All rows are made from the same 10 directions, up to rounding. Whole rows:
In the rows, 128 means zero.
[[166 150  75  94 131  86  84 144 176 162 127 154 154 152 158  94 119 131
   93 142 140  92  93 141]
 [122 134 151 151 155 125  98  97 155 119 106 150 198 136 100 107 138 103
  104 153  85 125 127 103]
 [116 128 107  76 133 155  89 125 153  98 118 161 145 156 151 117 100  91
  117  77 152 112  66 172]
 [104  77 165 166 142 161 130 132 122 126 113 133 145 153 103 147 117  97
  157 137  73 146 124 111]
 [143 125 126 129 160 184 168 122  89 129 114 138  99 115 136 154 116 151
  131 167 115 145 191 104]
 [147 124 136 100 163 164 129  98 117 108 130 139 131  53 129 195  78 102
  128 249 112 113 155 132]
 [147 112  97 143 119 119 119 127 121 128 103 104 137 182 140 138 163 147
  148 110 124  95 116 147]
 [150 105 130 150 131 133 147 149  90  74 112 119 133 151 101 117 147  93
  122 114  74 102 102 116]
 [117 107 134 140 100 144 101 132 126 108  97 118 136 141 154 145 162 137
  146  99 153 119 136 140]
 [170 121 114  85 158 172 105 138 109 111 115 160 118  80 158 136  88  93
   93 154 132 105 104 137]
 [153  91 136 130  82 114  97 167 122  80 114 113 127  80 152 179 140  98
  140 196 126  81 128 135]
 [ 85 159 153  86 136 155 110 107 158 126 145 167 131  88 137 109  90 113
  105  97 174 168 123 136]
 [119 120 130 103 154 175 100  90 128 132 113 137 136 110 148 157 103 119
  134 123 156 129 113 159]
 [135 125 111  95 152 139 135 127 109 199 166 116  66 103 145 121  76 132
  132  65 174 149  64 169]]

The start of a row, then its end:
[112  98 163 156 146 168 103  90  95 107  98 108 150 123 112 134 148 100
 136] => [ 60 125 129  84 145]
[151 119 151 167 126 121 156 168  84 157 135 115  88  95 119  93 147 140
 109] => [100 115 152 142  83]
[ 99  65 173 133  95 166  94 156 110 104 119 118 105  90 148 164 115  82
 160] => [ 83 151 136  82 154]
[167 175 125 104 153 119  90 103 117  96 116 146 160  71 126  72 143 102
  48] => [ 97 146 101  88 125]
[158 101 108 122 134 111  93 148 144 178 131 129 127 123 150 139 104 117
 131] => [157 125 105  89 143]
[176 125  98 141 186 159 129 100  98 156  93 130 143 154 131 123 137 145
 111] => [139  98 109 134 119]
[122 144 130  99 112 118 143 156 136 160 166 138  78  80 149 126  94 143
 123] => [138 169 157 144 125]
[168 155  90 101 126  95 134 171 133 124 142 151 117 140 135  72 123 120
  82] => [113 121 107 100 118]
[140 101 142 175  86  94  94 148 115 154 111  84 123 113 146 126 185 148
 140] => [ 87 155 115 116 128]
[164 133  88 107 100  95 118 172 146 165 136 130  99 117 175 135 126 161
 124] => [172 159 109 150 128]
[104 102 139 104 117 148 125 150 134 101 141 142 115 130 129 142  90  85
 145] => [113 125 133  89 150]
[142 134 142 120 162 175 107 130 124 136 103 174 139  99 146  99 116 120
  82] => [126 128 147 148  95]
[114 189 140 114 133  70 126  94 165 175 176 126 137  70 108  98 113 146
  99] => [145 162 153 132 122]
[135  91 142 154 148 163 136 135  98 169 117 120 103 121 135 145 120 137
 146] => [126 117 148 138 116]
[124  98 177 170 135 160 123 134  91  79  97 130 150 117 100 112 154  86
 114] => [ 96  84 132 118  96]
[178 111  93  95 145 161 129 136  88 105 115 124  99 107 156 163 108 114
 125] => [155 131  87 109 155]
[116 135  98 121 143 130 109  87 161 112 104 135 182 205 122 134 139 130
 141] => [125 113 103 114 154]
[ 94 109 153 157  95 152 187 147  71  47 124  97  93 166  97 126 167 120
 159] => [ 41 113 143 130 127]
[166 173  89 118 100  86 103 136 161 121 103 139 156 124 168 123 177 179
  97] => [197 156  91 200 107]
[152 129 133 123 126 123 146 145 103  94 138 124 113  86 117 137 120 106
 114] => [169 108 112 131 117]
[140  70 157 138  67 104  43 163 140  93 107 105 148  60 162 180 144  76
 144] => [165 148  76  81 155]
[110 121 141 121 127 147 125  95 127  86 121 119 145 113 121 178 122 113
 151] => [168 126 117 139 148]
[129 102 135 158 142 179 102 119 117 160  75 136 139 150 162 135 160 164
 136] => [105 141 143 171 111]
[122 119 145 128 138 124 131 135 140 141 147 140 130 106 113 134  95 104
 129] => [168 103 139 123 116]
[177 151 126 133 169 106 124 118 100 183 145 121 116  70 117  81 121 127
  75] => [111 129 128  92 112]
[133 116 148 142 123 133 115  91  90 128 125  78 113  64 132 174 145 134
 147] => [125 164 116 118 157]
[134 140 121 133 176 159 127 113 147 197 112 167 142 145 142 108 113 165
 110] => [154 119 162 181  91]
[150 136  99 132 150 108 134 118 151 164 128 134 149 158 124 137 120 148
 131] => [198  97 114 153 117]
[ 83 133 178 163 106 159 161 126 106  66 110 129 131 130 105 121 170 137
 134] => [ 98 120 166 194  88]
[143 132 104 115 137 118 140 122 114 141 142 111 108 137 126 128 119 132
 132] => [108 136 116  96 152]
[ 96 150 141 114 138 129  91  59 148 130 128 115 161 108 124 138 130 127
 131] => [ 95 172 130  99 169]
[169 159  94 118 140 122 197 156  84 103 142 130  85 143 114  94 134 146
 100] => [125 104 122 152 102]
[123 100 135 145 103  84  92 157 169 161 138 126 149 138 129 128 122 109
 142] => [149 113 118  95 129]
[ 76 117 112 115 131 135 119  87 166 193 144 111 123 186 141 161 104 160
 190] => [ 87 171 153 105 185]
[158 138  93 115 115 167 144 171  88  94  90 147  92 165 172  87 169 160
  98] => [ 50 156 123 155 113]
[109 102 139 181 110  78 125 125 160 196 139  93 144 162 111 151 145 158
 178] => [165 106 138 144 120]
[111 155 160 145 144 138  79 103 177 133  91 179 204 118 131  91 151 134
  83] => [154 122 150 183  76]
[107 129 145 144  93  85 146 138 124 154 165  89  93 107 116 128 137 144
 152] => [ 97 155 147 117 137]
[161 119 102 110 130 129  77 139 150 114  97 152 164 135 158 131 130 109
 107] => [163 123  85 112 135]
[ 82  97 188 146  95 142 106 154 137  90 125 140 139 106 117 123 129  82
 135] => [ 93 123 153 111 115]
[ 96  80 159 166 117 112 110 106 132 112 128  88 162 153  88 163 135  87
 177] => [119  91 113  70 157]
[113 152 168 139 111 111  97 117 139 105 123 133 156  74 121  98 155 117
  93] => [107 150 138 133 108]
[136 117 129 127  91 110 114 157 120  94 125 115 120 116 139 129 147 113
 127] => [111 140 105 107 138]
[112 114 114 137 144 124 119 110 144 126 120 126 163 208 103 111 130 108
 143] => [ 78  96 116  71 151]
[117  87 181 180 140 130 115 110  94 194 139  83 109  75 108 138 129 122
 150] => [ 85 134 158  89 130]
[204 156  85 106 184 156 118 110  86 112  92 146 139 117 143  90 140 126
  60] => [115 121  87 110 122]
[163 130 109 136 141 145 129 100  93  76  90 109 148 132 129 154 165 132
 123] => [154 113  83 145 135]
[100 105 135 118 117 184 142 145 135  96 107 157 121 152 151 171 114 133
 159] => [169 121 146 191 117]
[116 110 132 146 139 132 135 105 130  98 117 119 161 167  97 151 131 106
 152] => [150  81 112 118 135]
[147 109 122 152  93  66  80 165 154 131 120 118 162 153 128  94 162 105
 117] => [104 112  90  70 129]
[ 93 118 134  89 113 108 137 148 145 119 186 127  99 127 105 122  66  72
 146] => [ 82 133 138  34 174]
[152 145  88 105 135 119 168 142 128 114 141 138 113 153 126 137 111 138
 127] => [185 103 111 154 123]
[219 146  70 146 178  67 130 110 102 167 128  97 150 149  99  90 148 130
  88] => [146  76  64  69 129]
[127  86 154 160 128 152  89 153 127 166 100 140 135 129 148 112 139 122
 126] => [ 91 126 145 118 108]
[ 93 164 154 111 116 113 142  93 111  38 151 110 140 107  78 101 139  83
 110] => [ 50 139 124  69 157]
[128 114 126 145  89  83  84 126 138 107 117  91 156 142 128 128 171 114
 140] => [ 85 143  88  71 161]
[105 114 153 116 113 157 102 145 138  79 111 158 145 122 136 121 123  89
 118] => [105 129 133 115 126]
[131 110 128 116 107 161 102 157 132 117 100 150 120 117 176 145 133 135
 128] => [137 156 127 159 123]
[173 129  68 113 119  70 149 182 142 152 154 127 108 180 129 104 114 129
 124] => [151  96  93  93 131]
[177 124 125 124 128 119  93 142 104 159 123 116 107  53 161 126 133 130
  98] => [131 163 108 108 131]
[119 114  70  93 113 167 148 177 138 104 107 163 104 252 166 109 125 143
 147] => [ 58 131 125 124 147]
[157 181 102 111 103  43 151 174 153 109 167 142 129 127 106  63 134 121
  78] => [149 108 108 119 100]
[ 86 155 125 114 121 133 131  98 154  82 121 141 161 181 114 113 142 129
 132] => [ 88 135 134 131 142]
[144 124 102 108 108 138 154 170  96  98 130 125  81 149 145 115 133 128
 126] => [ 75 142 118 110 141]
[ 84 155 163 127 118 124 133 132 161 135 146 159 136 113 117  94 118 131
 111] => [116 140 178 160  97]
[158  93 158 149 129 136 102 202 124 112 109 175 144 108 126  78 121  69
  79] => [136  69 126 108  69]
[112 138 116 131  99  64 123 135 178 137 151 120 153 162 113 127 132 131
 145] => [160 116 116 121 134]
[158 120 110 128 119 154 115 136 111 114  88 128 124 118 172 159 157 158
 128] => [165 147 105 181 122]
[120 168 118 120 148  84 105  87 155 182 153 119 148 134 111  75 128 137
 103] => [ 58 158 136  68 151]
[130 120 124 125 146 123 160 134 120 187 165 118  87 117 119 139  86 137
 147] => [144 123 152 121 131]
